The groups are shells around one centre, one inside the other: the same stretched ball of 7 dimensions in 10 sizes.
In the rows, zero is written as 128.
Some rows, each with its group after it:
[103 171  37 155 112  98 104  15 149 145  87  45 107  89] => gogin
[154  96 160 129 100 104 138 128 190 106 155 129 172 143] => dud
[130 126 169 131 102 147 110 203 167 122 107 129 158 172] => zuro
[ 94 137  84 132  87 116 139 112 146 119 108 124 169 104] => Besa
[147 101 171 139 116 130 123 164 171 131 152 141 152 167] => Besa
[124 129 129 139 121 133 118 153 159 123 113 139 141 148] => nukod
[113 128 132 125  85 115  79 156 170 128  89 101 152 135] => ril
[131 119 149 148 129 142 125 158 145 152 145 136 137 165] => dud
[138 145  92 162 153 121 149  59 145 142 140  98 112 133] => Fadus
[108 142  96 145 114 127 142 107 135 140 123 112 146 124] => rovo
[123 100 123 131  76 106 111 123 184 116 134 139 169 123] => dud
[132 108 177 132 132 144 152 206 139 130 150 171 167 170] => zuro
[144 103 171 133  84 144 161 175 183 101 152 153 191 165] => madur
[123 119 132 120 113  99  93 150 170 111  97 128 149 127] => Besa
[143 130 131 142 100 122 132 108 183 114 125  96 151 143] => ril
[154 134 115 153 130 107 138  56 173 130 142  76 126 135] => zuro
[174 112 159 153 143 116 139  96 179 133 167 101 127 165] => ril
[172 123 177 156 154 143 148 137 164 140 162 109 126 188] => nukod
[102 135  87 136 100 116 123 112 152 122 106 128 152 112] => rovo
[144 141 102 160 120 118 110  60 178 138 124  75 111 138] => rovo
[132 124 107 145 100 114 144  82 170 121 140 110 154 124] => rovo
[125 150 127 146 114 133  81 132 160 150  93  74 116 154] => zuro
[137 132 147 146 116 136  97 146 167 144 117  98 127 165] => Besa
[102 136  96 131  93 111 133 113 146 124 110 111 165 109] => Besa
[139 134 132 148 154 139 152 137 147 125 134 141 131 157] => gogin
[ 91 118 104 113  57  96  76 146 175 111  81 124 175 101] => gogin
[ 93 119 101 123  83 113 126 144 152 114 110 154 177 108] => ril
[103 147  76 141  72 104  82  73 171 136  86  63 137 104] => Pufi
[117 127 121 123 123 104 121 142 150 115 105 130 154 121] => Besa
[ 76 131  84 115  65 106 113 142 149 109  82 136 184  91] => Fadus
[ 82 176  42 147  83 123 134  59 135 136  83  63 146  92] => madur
[102 113 163 112  75 139 135 228 149 110 112 161 204 146] => Pufi
[114 143 120 153 108 147 118 132 140 160 123  96 134 152] => dud
[165 122 149 161 145 135 155 101 166 139 168 111 126 169] => rovo
[ 87 143 107 118  83 130 141 172 139 105  86 138 188 116] => madur
[147  92 188 133  95 143 159 189 171 117 169 160 189 173] => dud
[122 129 139 144  98 144 103 158 162 142 116 115 142 159] => nukod
[148  97 163 124  79 107 107 149 205  99 129 127 173 145] => gogin
[143 134 160 128 142 116  98 165 161 125  99 100 130 158] => nukod
[143 139 148 153 128 150 112 147 164 142 120 102 122 176] => ril
[113 139 106 124 118  97 123 116 147 118  98 102 152 110] => zuro
[201  71 235 139 127 132 155 180 208 106 198 156 168 205] => madur
[121 132 134 139  78 132  63 149 185 136  90  91 135 152] => gogin
[143 113 191 126 110 141 130 208 164 120 131 135 171 176] => ril
[126 140 132 149 127 143 138 138 139 147 130 108 138 156] => Besa
[188 111 209 153 153 150 176 158 167 132 186 117 147 204] => madur
[186 104 191 142 151 117 128 141 191 116 156 119 131 182] => rovo
[121 133 116 134 115 107  84 123 163 134  97 100 128 129] => rovo
[ 95 150  59 166  78 146 136  66 148 151 125 102 140 119] => Pufi
[160 112 150 153 108 130 143 106 186 126 162 111 147 162] => nukod
[136 135  99 170 127 135 152  60 151 154 160 100 122 142] => Fadus
[116 148  93 128 109  92 113  88 159 116  89  76 145 104] => Pufi
[158  93 157 140 108 119 161 124 188 105 172 151 171 152] => ril
[169 129 141 170 144 139 120  89 182 146 152  95 100 177] => zuro
[114 116 116 132  80 117 144 124 163 115 134 133 180 121] => nukod
[125 126 148 141 104 149 153 164 147 133 140 130 168 158] => nukod
[124 122 102 142  74 123 129  99 191 104 122 127 163 125] => gogin
[119 144  66 157  82 115  98  44 188 128 104  80 124 113] => dud
[128 128 168 111 138 116 117 207 148 107  93 136 160 151] => Pufi
[113 161  70 163 119 141 180  59 131 140 134  93 141 122] => madur
[ 76 134  83 132  87 129 137 142 126 132 108 149 173 106] => Fadus
[122 161 106 131 133 104  83 113 157 126  66  67 115 126] => Pufi
[191  75 198 142 119 121 132 146 221 100 180 158 153 184] => madur
[114 154  66 161  95 125  97  56 172 139  98  77 114 120] => zuro
[110 121 103 127 130 101 146 121 136 120 127 150 158 109] => gogin
[112 157  74 147  76 116  84  69 183 126  77  61 127 114] => Pufi
[180 104 160 148 168 110 158 105 178 113 172 142 130 162] => Fadus
[103 128  85 126  84 101 123 106 167 102  99 129 168  98] => Fadus
[ 89 144 111 126  71 135  83 174 160 123  66 114 159 130] => dud
[184 127 149 162 170 115 143  69 175 137 164  84 103 167] => Fadus

New rows, each followed by its group:
[145 115 155 153 125 140  92 149 171 151 138 125 118 175] => madur
[125 130 131 119 132  92  78 147 163 119  84 109 132 127] => Fadus
[107 159  79 136 117 107 134  83 141 124  93  82 142 105] => dud
[147  86 163 128 107 111 152 150 178 106 166 166 180 145] => zuro
[107 140  97 145  90 139 144 119 153 124 116 124 160 128] => nukod
[147 106 137 150 113 129 153 114 176 120 164 146 154 151] => rovo
[111 161  57 167 112 125  97  44 156 156 102  71  99 119] => dud
[148 119 128 162  97 141 124  97 190 134 150 113 134 160] => Fadus
[175 100 199 139 131 131 130 169 189 117 156 132 149 187] => rovo
[153  97 150 142 107 120 159 118 181 114 172 144 167 149] => nukod
[129 127 126 133  88 114  89 127 189 113  97 102 146 135] => nukod
[188  88 210 135 157 120 143 173 187 107 170 157 147 188] => nukod
[162 107 150 156 120 128 157  99 176 132 179 120 146 161] => ril
[132 114 163 129 101 138 133 187 167 113 127 147 172 160] => rovo
[155 107 181 143 127 154 167 184 167 113 161 167 165 184] => dud
[135 136 175 133 123 149  94 209 162 129  95 117 138 181] => Pufi
[ 92 151  52 140  95 100 101  64 152 132  87  90 133  89] => ril
[164  96 196 121 140 122 168 192 172  90 155 171 179 169] => Pufi
[ 98 121 100 137  56 132 141 125 163 120 127 135 186 118] => dud
[127 138  97 162 113 131 158  67 145 151 155  94 138 133] => dud
[ 96 155  67 142 127 106 106  83 130 147  92  93 120 102] => Pufi
[110 127 117 126  87 104  95 130 164 127  99 101 156 119] => ril
[137 145  95 159 135 123 139  66 158 136 131  93 118 134] => rovo
[190 104 220 126 162 107 104 178 189 116 138 108 131 189] => gogin
[165  96 142 150 105 112 149  83 200 113 176 128 154 147] => dud
[146 100 145 114 124  79 129 131 182  88 127 143 167 121] => madur
[108 104 159 111  56 126  94 213 180 105 100 152 194 142] => madur
[153  95 131 140 105  94 117  87 200 111 152 131 147 131] => Pufi
[181 111 183 146 147 127 168 129 177 117 172 117 148 178] => zuro
[100 131 129 128  81 135 113 173 149 130 102 123 170 137] => Besa
[136 109 149 147 111 142 153 146 157 134 163 147 161 159] => Besa
[145 120 132 145 139 121 166 110 155 121 155 134 149 143] => rovo
[ 78 160  56 138  87 113 117  85 129 142  85  83 148  91] => Fadus
[122 146 108 147  95 129  80 113 178 134  89  83 122 141] => ril
[129 121 153 125  94 122 130 163 167 113 120 119 175 144] => ril
[168 122 134 164 123 132 158  73 187 125 167 103 133 160] => ril
[143 130 143 155 124 140 137 121 156 148 147 101 135 163] => nukod
[105 155 103 142  89 142 154 122 140 129 109  92 166 130] => madur
[150 111 188 147 137 160 141 199 155 139 156 157 146 195] => dud
[163 120 123 161 138 114 161  53 170 134 175  99 129 144] => Fadus
[121 107 119 147  84 132 130 123 171 130 148 148 160 138] => Fadus
[166 122 151 162 148 139 149 109 169 138 164 117 122 175] => rovo
[161 123 126 149 134 111 129  83 191 110 135 111 126 145] => ril
[111 166  55 158  92 113 100  31 167 142  90  44 115 107] => dud
[ 72 172  46 142  68 126  91  89 147 137  58  73 140  96] => dud
[159 124  92 168 137 109 161  17 178 129 171 104 120 129] => Pufi
[165 111 161 149 135 122 139 116 174 132 163 114 137 165] => rovo
[196 106 165 163 168 123 157  88 191 121 185 127 115 179] => Fadus
[107 142  83 148  93 128 152  87 149 128 125 109 157 116] => Besa
[160 135 126 162 153 129 167  73 158 135 161  98 123 154] => ril
[102 153  78 155  90 129  91  85 155 154  97  76 122 124] => zuro
[113 127 144 137 106 145 123 180 141 142 122 134 157 156] => nukod
[126 149  88 154 130 117 132  67 151 139 120  86 121 125] => rovo
[141 127 120 143 139 109 118 103 168 123 123 118 125 137] => rovo
[188 114 169 157 168 121 134 103 185 129 164 111 108 180] => nukod
[170 121 161 141 141 112 105 121 191 118 127  97 121 165] => rovo
[114 122 111 125 100  91  63 125 174 126  88 111 135 116] => Pufi
